The rows come from 6 hidden closed curves, with some noise, and rows from the same curve form a group. Each curve winds through 10 dimensions. The rows are also pushed far along 5 directions, which tell nothing about the answers.
In the rows, zero is written as 128.
Known rows, each followed by its group:
[168 115 101 124 127 105 132 128 143  99 114 114 120 177 177 131 140 118
 153 140  76] => K484
[125 153 126 122 121 171 109  56 135 131 146 112 143 135 118 121 125 162
 105 168 133] => K672
[120 124 114 142 142  91 148 159 121 114 180 147  72  88 137 139 137 105
 134 116 143] => K178
[ 96  99  86 177 178 106 197 127 111 104 150 112  58 105 151 132 139 149
 149 169  60] => K672
[157 139 106 148 121 111 127  86 142 124  85  99 186 174 114 164 129 133
 109  55 141] => K499
[120 104 117 110 166 104  95 154 138 190  75 125  69 128  89 122 120 148
  86 173  72] => K8
[ 99 139 103  98 116 172 140  90 135 129 143 147 160 110 134 118 127 115
  98  69 176] => K2
[141 168 121 119 118 113 109 156 116 116 123 147 157 121 108 163 110 104
  76  56 204] => K8
[115 165 156 135 124 133 111 157 116 163 147 118 114  92  83 124 101 135
 111 115 176] => K672
[114  94 111 158 134 156 130 147 109 111 152 118  87 139 135 120 145 129
 164 184 109] => K672
[ 76 162 172 119 150 155 172 172  88 128 121 135  86  83 100 116  80 124
 114 158 143] => K672
[167 139 158  95 102 136  92 112 154 183  95  68 120 174 116 101 115 148
 105 173  66] => K672
[122 108 182 174 133 184 129 141 139 166 158  85 116 105 121  95 119 155
 178 221 124] => K499
[136 123  98  90 108  82 100 144 162 151 121 172 127 123 116 144 139  89
 107  70 182] => K178
[151 150 141  98 112 144 101  97 165 161 137 146 155 125  88 118 135 139
 147 161 132] => K8
[168 115 124 140 152  59 130 133 139 136 127 109  99 156 121 143 153 149
 124 178  38] => K178
[148 102 127 156 141 159 136 118 111 121 123 127 133 121 130 115 166 156
 151 198  79] => K499
[118 125 139 119 118 126 123 129 118 120 128 134 129 125  97 147 122 116
  98 118 118] => K2
[137 125 106 105 130 140 127 133 145 123 116 157 209 141 149 126 145 122
 119  86 151] => K178
[113 113 106 127 127  97 130 119 153 106 186 160 147 129 131 147 150 120
 143 119 139] => K672
[108  96 144 159 155 136 155 135 128 123 209 147 101  90 162  96 166 146
 190 222 123] => K484
[108 115 161 114 145 109 157 168 120 153 111  93  78 128 128 113 102 126
 102 152  57] => K484
[117 122 145 115 132  78 131 155 142 176  83 138  89 110 100 129 109 110
 137  91 136] => K8
[183 168 163 167 120 146  63  99 114 152 103  61 130 163  70 146 111 180
  96 185 106] => K672
[130 169 157  97  76 150  96  92  89 138  97 124 146 137  80 124 125 131
  82  99 159] => K8
[ 97 108 146 104 159  94 169 227 136 148 126 137  83 105 138 125  94  80
 114 100 118] => K178
[157  95 102 122 118 161 144  90 164 147  96  97 153 191 134 114 164 134
 153 178  76] => K499
[133  97 145 174 110 181  92 107 117 148 128  76 122 137 103 118 136 165
 140 186  90] => K499
[ 90 180 206 141 103 134 156 171  61 103 142  90 111  90 107 133  59 121
  93  83 138] => K484
[125 135 151 155 175  73 158 160  91 116 131 125 120 114 124 158 122 112
  96  49 139] => K484
[126 168 125 131 118 119 149 119 102 117 109 106 137 124 114 147 101 120
  93  41 149] => K2
[118 147 132 168 143 107 137 148 110  94 166 116 122 116 153 146 102 123
 144  79 166] => K672
[162 124 124  83 101 162  91 108 151 174  82 144 129 175  85  99 165 132
 163 208 120] => K484
[115 162 144  90  98 169 144 130 124 108 129 163 198 124 118 127 118 100
 122  91 194] => K2
[104  75  89 141 181 135 166 159 126  99 148 167 100 117 162 124 158 107
 166 154 111] => K8
[ 62 135  89 125 145 105 153 158 131 106 154 151 121  96 136 146  88 118
 106  69 149] => K499
[112  91  93 121 159 127 134 149 174 144 151 148 147 145 123 131 143 131
 136 175 103] => K499
[104 134 173 164 139 162 161 137 139 169 163  68  72 103 116 102  94 149
 150 219 116] => K499
[190 153 159 148 158  65 131 129  98 115 116  85 124 162 118 154 132 136
 103  89  54] => K178
[144 140 123 106 103 125 104  90 105 128  96 126 134 153 104 134 147 132
  89 108 120] => K8
[136 139 124 137  90 136 107  91 124 136 127 118 122 140  90 125 142 150
 162 157 124] => K484
[145  93  92  70 154 108 142 109 164 153 119 161 146 154 184  94 189 133
 113 163  81] => K8
[130 114 127  68 128 144 118 147 172 187  80 152 187 145 122 101 137 123
 108 118 134] => K178
[178 149 100  93  95 127  61  72 152 137  98 133 180 193  75 153 151 131
 101 100 126] => K484
[114 129 119 117 118 111 146 154 113  69 159 173 152 129 152 146 138  97
 134 109 158] => K484
[138  87  81 183 157 108 127 105 145 107 147 106 126 147 158 159 148 139
 131 117 109] => K499
[161 105  73 132 138 104 134 122 161  98 151 150 150 164 138 159 167 105
 145 123 120] => K8
[127 142 108 130 125 223 129  74 135  96 166 145 182 109 160 103 142 159
 152 188 141] => K8
[152 160 144 122 100 193  81 120 106 112 145 135 207 132 116 117 137 147
 122 126 164] => K178
[133 134 114 105  87 177 120  66 133 145 126 125 159 165  95 106 169 140
 147 154 137] => K672
[ 70 127 156 102  77 159 103 110 141 162 143 148 120  80  98 102 102 126
 143 122 174] => K8
[103 169 155 182 105 113 154 146  61  81 149  77  92 109 108 158  80 129
 115  72 134] => K484
[ 79 115 104 127 159 149 179 137 124 134 153 128  83  90 143 111 117 120
 119 118 125] => K2
[161 125 152 177 113 170 112  86 122 130 166  92 151 121 115 126 156 151
 149 157 139] => K2
[172 131  90 129 156  94 154 108 135  91 125 127 135 171 171 134 157 140
 147 152  62] => K672
[154  91 131 126 182  79 133 127 177 194 101 111 105 136 127 125 140 128
 116 121  82] => K2
[150 140 133 166 166  75 130 125 110 107 128 124  93 134 112 154 131 146
 148 153  93] => K2
[114 144  90 125 107 113 138 117 103  80 165 173 121 106 148 136 146  96
 151  45 198] => K484
[196 161 133 138 155 139 130  84 106 103  75  93 166 203 110 153 144 147
 103 145  83] => K672
[102 126 124 135 121 206 143 139 127 115 164 147 186 102 145 102 135 138
 155 155 172] => K178
[176 159 156 125 113 131  79  71 137 149  97 119 156 169  75 133 141 161
 136 176 119] => K2
[104  98  98 132 140 162 148  99 165 122 204 147 147  86 196  93 151 145
 162 152 125] => K499
[151  53  68 113 183  84 159 110 198 144 156 177 150 144 175 126 211 113
 153 146  86] => K672
[151 137 157 123 104 167 123 115 148 119 146 129 183 143 139 118 136 133
 150 182 143] => K2
[126  78 103 119 139 117 137 105 160 130 148 179 131 129 138 117 189 127
 181 188 112] => K672
[149 147 134 162 153 124 146 123  91  96  82  99 132 150 118 158 110 130
 120  82 106] => K2
[164 131 128 142 131 147 113 109  87 102 113 121 127 145 133 122 154 135
 143 121 104] => K178
[ 64 120 113 125 132 137 139 133 148 116 207 160 129  67 139 122 108 134
 139 128 139] => K8
[166  63  82 129 161 106 126  95 160 124 100 149 151 175 183 122 194 126
 168 128  88] => K484
[145 114 112  82 107 153  75  96 157 156  74 128 153 178 138 115 130 116
 116  98 142] => K499
[160 110  75 169 175  72 119 119 128  73 146 130 127 164 128 182 150 141
 133 122  50] => K484
[ 95  82 123 146 192  75 176 190 118 121 149 138  38 101 128 142 125 113
 125 173  47] => K2
[114 108 112  94 126 116 137 146 183 150 165 182 161 119 128 114 157 114
 166 152 153] => K8
[127  95  91  81 159  37 132 154 141 146  90 168 116 156 114 151 154  84
  92  31 105] => K484
[146 125 126 152 142 155 159 149 113 114 109  89 100 146 146 121 124 136
 136 196  80] => K8
[116 106  95 122 114 201 106 108 162 134 152 154 164 137 113 110 156 154
 154 241 136] => K672
[166 123 123 120 134 138  91  90 143 140 105 134 188 146 156 116 156 158
 114 130 125] => K178
[ 94 115 115 102 112 162 125 146 130 134 162 155 105 121 101 109 140 115
 146 176 128] => K2
[164 120 113 171 132 139 139 147  86  76 116  96 113 154 158 137 143 135
 151 155  77] => K672
[111 162 122  88 103 140 146  94 135 103 180 179 151  79 142 114 129 118
 140  99 165] => K8
[115 152 120  96 106 112 134  95 170 137 150 151 175 118 142 136 116 106
 106  54 206] => K499
[162 127 103 193 151 109 184 121 110  46 157  92 162 159 170 172 140 129
 140 103  84] => K499
[121 115 117 101 135 107 126 143 116 172  69 141  86 131  85 121 141 119
 105 118 112] => K178
[145 133 157 124 129  91 135 192 120 148  73 112 109 156 100 141 110 111
 118 139 113] => K8
[ 57 151 133 134 134 107 148 185 109 115 145 124  97  92 107 148  57 121
  99  79 144] => K499
[106 121  95 103 144  99 114 142 164 164 155 168 118  96 127 122 135 123
 115 111 164] => K672
[140 138 171  80  95 122  94 115 116 146  71 135 154 154 103 114 126 131
 113 118  97] => K178
[139 125 140 148 158 105 136 113 143 141 142 121 141 111 136 138 127 128
 123  80 142] => K2
[155  99  93 124 109 126  98 126 161 139 103 111 145 188 135 141 146 116
 121 136 127] => K2
[140 130 102 175  93 180  93  88 100  93 162 120 176 143 100 140 164 163
 153 151 142] => K178
[115 104 104 171 160 171 129 129 135  89 168 131 142 120 156 142 128 137
 148 171 136] => K484
[130 101 114 157 162  63 159 168 128 104 122  95 107 145 159 169 107 107
  94  69  77] => K178
[162  88  97 104 136 147  97 109 137 149  76 124  86 165 141 109 165 136
 117 215  65] => K178
[ 77 105 123 131 143 201 169 124 131 138 146 143 114  94 135  88 130 133
 176 179 134] => K2
[ 96 105  78 133 119 108 134 106 125  89 170 191 110  89 156 134 165 120
 155 124 163] => K499
[ 91 103 112 109 116 121 135 127 154 158 121 139 108 134  88 129 130 128
 129 169 101] => K2
[108 146 182 125  75 167  90  96 124 122 159 126 176 104 135 116 103 132
 132  97 191] => K8
[124 151 153  82 124 136 102 144 139 142 146 164 155 111 130 112 114 108
 117  87 182] => K499
[120 106 104 120 123 130 115 111 123 132 119 148 108 139 110 128 160 134
 125 173 114] => K484
[137 131 127 156 186 113 147 146 127 112 174 121  99 111 137 136 124 147
 136 181  74] => K484
[ 83 170 159 122  95 206 156 116 107 124 147 124 135  91 109 107  94 133
 127 159 185] => K499
[117 124 171  80 126 126 111 108 153 211  96 114  92 155  73  95 127 128
 122 164 115] => K672
[130 160 154 147 129  62 145 165  97  85 170 121 118 107 126 158 105 128
 114  87 102] => K178
[178 126 112 127 120 151  90  92 148  86 117 144 223 169 169 140 151 146
 137 135 117] => K499
[155 147 179 150 118 141  83 142 119 139 105  70 133 181  67 150  90 137
 126 146  99] => K2
[126 137 148  66 106 113 108 134 175 167 127 184 188 121 116 108 139 118
 138 119 174] => K8
[133 143 128 155 148  96 147 156  59  69 132 134  92 102 145 149 122 110
 131  46 123] => K178
[147 111  86 162 178 155 133 114 128  90 140 126 122 131 181 136 138 132
 140 133 118] => K484

New rows. What belongs after each?
[144 130 161 195 166  95 149 143 102 122 150  87  98 100 125 151 115 134
 129  95 118] => K2
[145 137 120 115 104 115  66 126 122 120 115 155 144 135 119 143 133 119
 110  91 177] => K672
[166 139 157 210 140 114 142 134  69  60 145 107 125 125 117 168 142 146
 157 161  98] => K672
[ 93 114 108 123 123 115 142 137 140  95 209 161 151  83 164 132 131 119
 122  90 134] => K499
[192 162 121 108 152  53 130 114 130 106 103 134 186 164 155 157 146 129
  79  48 108] => K8
[150  94  88 112 147 118 116 109 149 160  84 121  89 178 126 118 163 119
 141 138  97] => K499
[117 156 187  72  94 118 129 151 144 222 118 105  96 109  86  86 108 121
  87 141 145] => K8
[106 139 102 102  75 134 117 125 136 110 189 163 132 103 136 128 139 107
 117 124 191] => K8
[141 180 180 105 110  94 123 128 145 177  91  90 134 137  90 141  74 118
  78  71 160] => K499
[134 121 145 114 157  64 155 154 143 162 147 118  78 112 139 120 127 114
 114 111  94] => K8
[188 153  98 141 138  79 104 102 137  99  96 108 152 165 131 170 120 154
 100 116  68] => K8
[127 120 141 147 132  67 128 128 122  90 136 155 139 101 159 162 121 108
 122  53 155] => K672
[136 118 121 138 108 126 104 102 125 135 111  97 122 139 113 144 122 131
  98  91 108] => K2
[117 190 173 179  92 150 153 160  75  79 137  79 121 119 101 151  67 130
 141 132 157] => K484
[155 128 127  93 132 100 121 176 131 168  64 126 122 155 108 124 130 106
 105  89 118] => K672
[152 155 133 114  79 177 103  62 114 136 123 127 172 161  77 115 169 142
 143 140 157] => K672
[140 115 142 171 139  89 147 120 103  85 129 103 123 146 144 165 129 107
 131  63 121] => K178
[131  81 120 113  94 190 101  89 147 146 155 135 142 122 137  86 176 152
 154 219  83] => K499
[ 86 110 119 136 110 135 114 124 135 134 150 146 145  93 126 133 120 117
 122  67 185] => K499
[123  74  98 127 163  41 157 142 163 166 123 127  49 127 137 135 150 106
 132 110  75] => K178
[105 112  92 116 126 128 153 110 165  94 167 151 160 137 165 136 132 125
 140 149 117] => K2
[102 116 137 174 155 183 133 100 117 104 164 141 113  99 139 110 134 156
 204 204 141] => K2
[126 116  98 123 148  87 136  84 134  99 156 156 129 153 147 144 163 114
 139  88 134] => K672
[128 124 116  78  99 159  71 110 171 179  92 144 165 183  81 116 133 123
 133 140 159] => K499
[110 165 146 118 111 168 117  65 107 113 139 131 135 125 116 119 117 144
 121 145 158] => K672
[198 123  93 164 168  91 130 148 109  57 145 125 130 168 165 174 161 112
 123 118  92] => K178
[143  92  96 164 159  95 128 121 167 154 120  88 114 155 127 144 136 157
 130 160  56] => K8
[146 136 126 170 111 141 114 123  91  90 129 104 150 162  99 146 137 138
 166 104 119] => K499
[ 68 127 103  96 121 192 128 109 127 135 147 178 110 105 109 100 137 126
 147 174 178] => K2
[132 118 140  97 115 184 129 116 148 149 166 165 147 125 137  79 176 122
 184 205 168] => K484
[130 128 105 145 140 123 126 139 105  90 176 127 103  97 170 128 129 128
 120 101 114] => K178
[108 139 140 151 177  99 158 179  87  66 159 132  71  91 181 144  89 119
 114 133 106] => K672
[ 80 130 115 117 130 148 122 161 118  93 160 181 168  96 148 127 110 111
 147  59 188] => K499
[100 114 126 151 187 140 175 149 102 127 143 119  61  88 139 120 120 132
 110 163  97] => K672
[165 148 166 165 100 181 106  99 109 132 121 104 139 135  99 122 141 145
 161 193 168] => K178
[164 137 145 199 148 174 109  86  99  89 149  95 144 123 153 136 131 159
 154 143 136] => K8
[151 147 102 104 110 149 122  82 159 113 100 129 201 180 132 148 129 128
  97 125 143] => K499
[ 70 138 153 121  90 128 131 173 115 111 185 147 120  89  99 131  96 113
 142 121 154] => K499
[121  76 107 156 180  98 151 141 141 131 133 134  84  83 179 131 139 131
 122 138  94] => K672
[117 121 172 163 125 193 118 149  95 141 115  58  63 139 117 101  92 141
 153 200  95] => K499
[130 155 143  23  88 140 111 104 185 202  85 151 169 155 100  82 127 126
 112 148 132] => K672
[111 167 141 116 112  97 122 163 106 109 130 112  92 143  99 147  79 113
 118 103 122] => K499
[126 208 211 142 119 145 130 165  59 109 117 106 138  83  87 136  62 145
  92 108 150] => K499
[189 176 150 126 155  59 133 131 114 115  99 110 164 155 130 158 122 134
  82  64 102] => K8
[140 139 168 188 114 161 135 110  69  74 161 105 127  88 135 143 128 140
 123 152 134] => K2
[ 80 136 182 137 153 138 171 169  77 126 127 145  62  81 108 111 105 113
 155 154 147] => K672
[100 113 129 123 126  84 145 164 109  94 145 161 125 114 145 139 124  89
 151  30 145] => K484
[115 187 165 162 108 136 116 106  84  97 159 134 132  95  90 143 105 145
 151 116 195] => K2
[118 106  97 132 164  91 141 120 166 166 101 104  87 165 105 138 125 144
 124 168  71] => K2
[187 121 144 171 188  76 116 145 108 118  99  73  92 158 161 156 117 134
  88 104  69] => K8
[112  76  78 113 137  44 129 141 169 135 128 146  83 135 144 147 138 114
 118 113  63] => K2
[133  71 117 146 192  82 138 163 143 150 138 121  61 144 131 133 154 120
 135 179  63] => K672
[153 128 130 190 178  97 143 117  94  52 183 133 111 107 168 158 138 130
 162 102 103] => K8
[130 136 170 190  97 150 126 126  71  97 146  77 102 136  96 128 124 150
 185 166  99] => K484
[154 111  96 172 139 139 150 147  90  65 137 116 119 143 174 136 155 129
 161 146  92] => K672
[138 151  98 121 109 111 119 117 131 110 146 160 183 145  93 155 152 123
 126  86 169] => K672
[112 133 154 102 117 132 123 134 100 165  95 117  81 126  94 105 126 132
  95 154 105] => K8
[147 191 209 166 120 178 118 134  67  93 122  61 126 148 110 133  70 149
 123 166 125] => K672
[ 97  87  88 169 134 126 149 138 128 122 168  99  67 108 145 128 130 138
 137 159  86] => K178
[136 131 100 139 101  79 125 123 137  86 165 151 163 124 145 155 140 121
 148  69 139] => K178
[166 152 127 161 157 128 119  91 110  94 148 131 143 134 143 147 151 142
 125 140 159] => K2
[149 163 135  96  95 146  79  94 116 157  60 120 138 178  50 135 126 138
 101 135 137] => K2
[103 121  98  80  99 132 127  92 151 141 112 149 157 145 127 123 137 108
 102  72 149] => K672
[123 151 137  82 143 111  96 152 155 186  91 156 132 108  80 124 100 137
  94 130 134] => K8
[157 112  63 104 121 155 103  59 191 127 136 152 180 151 158 115 168 162
 145 196  90] => K8
[110 131 108 111 149 109 140  92 122 104 128 158 109 127 151 133 135 125
 122 119 128] => K672
[153 127 103 209 174 132 147 157  88  72 142 115 125 116 143 163 137 146
 140 140 122] => K672
[154 132 141 154 128 191  99 103 117  87 146 121 146 130 165 113 125 148
 177 179 116] => K484
[159 132 171 169 143 137 142 119 117 131 152  99 145 129 104 137 144 141
 140 154 116] => K672
[103 127 121 111 145 126 142 121 146 159 117 156 144 118 109 133 133 109
 100  88 197] => K2
[162 133  86 122 131  86 139 118 147  79 132 129 170 161 164 176 127  93
  90  32 126] => K8
[138  82 107 131 153  57 149 123 146 119 108 135 122 159 154 156 153  92
 127  58 105] => K178
[116 115 144 123 181 123 165 149 115 151  96 133  78  95 134 114 118 120
 119 126 100] => K2
[ 95 123 146 176 122 178 152 110  89 135 150  77  81 102 102 103 126 180
 143 223  69] => K178
[110 116 144  72 143 135 144  98 174 189 151 176 138 107 128  84 160 114
 146 131 170] => K672
[123  89 144 105 171  38 131 180 165 177 117 149  73 109 115 133 123 106
 123 113  77] => K2
[121 140 119 154 142 136 154 116 134 101 200 130 167 104 137 141 135 140
 123 124 142] => K499
[150 116  87  58 121  86 137 103 181 152 117 168 139 168 142 120 170  92
 130  92 129] => K499
[145 103 160 135 168 115 136 167 123 154 121 107  82 151 104 116 146 146
 135 239  39] => K178
[130 123 148 114 131 142 110 125 119 141 135 145 128 124 109 124 144 111
 117 121 160] => K672
[194 129 126 161 143  76 107 119  96 108  67 102 101 152 141 164 141 129
  88 100 104] => K2
[139 181 205 154 106 147  96 138  83  99 154 100 139 114  90 135  87 161
 130 175 112] => K8
[186 145 154 125 144  29 113 168  90 117  73 122 100 176 113 166 135  99
  96  67 109] => K484
[108  82  76 164 123 126 129 118 121  81 159 131  95 133 155 135 151 146
 171 182  71] => K499
[121 103  95 146 112 175  90 109 129  95 179 162 140 117 151 119 162 139
 166 186 166] => K672
[105 123 164 142 101 209 137 153 118 138 154 123 124 113 110  90 133 141
 186 246 148] => K8
[119 149 126 138 109  81 144 162  77  54 130 144 118  97 168 157  99 101
 112  33 141] => K672
[138  99 100 181 156 101 152 165  94  82 171 112  66 126 135 152 153 122
 143 156  73] => K2
[104 107 119  76 116  91 128 195 170 174 134 166  98 105 118 111 124  95
 140 124 127] => K178
[115 153 159 138 134 113 139 171 128 155 120  96  94  93 119 137  66 110
  94  72 161] => K8
[159 134 166  44 104 129  95 131 165 210  79 158 150 162  94  89 155 105
 126 147 160] => K484
[ 82  98  81  85 125 120 144 153 167 154 162 196 133 114 113 111 161 104
 155 130 165] => K672
[127 146  91 103 131  78 148 126 147  81 152 154 157 145 161 153 124 117
 112  88 114] => K672
[ 94  93  74 129 129 211 152 123 156 118 173 166 156  97 174  97 161 131
 161 198 173] => K178
[ 87 100  86  91 158  89 129 128 160 142  99 166  99 116 157 126 106 107
 131  56 128] => K2
[152 142 154 154 134 168 111  76 103  73 156 132 153 134 171 127 141 138
 157 149 160] => K672
[116  85 128 178 140 127 129 148 101 118 145  99  87 108 132 130 134 145
 139 149  70] => K499
[112 122 161 172 137 112 162 177  97  80 183 132  96  80 154 130 117 133
 173 179 100] => K499
[119  92  94 119 134 141 179 120 167 124 148 136 154 142 161 117 156 116
 155 146 104] => K499
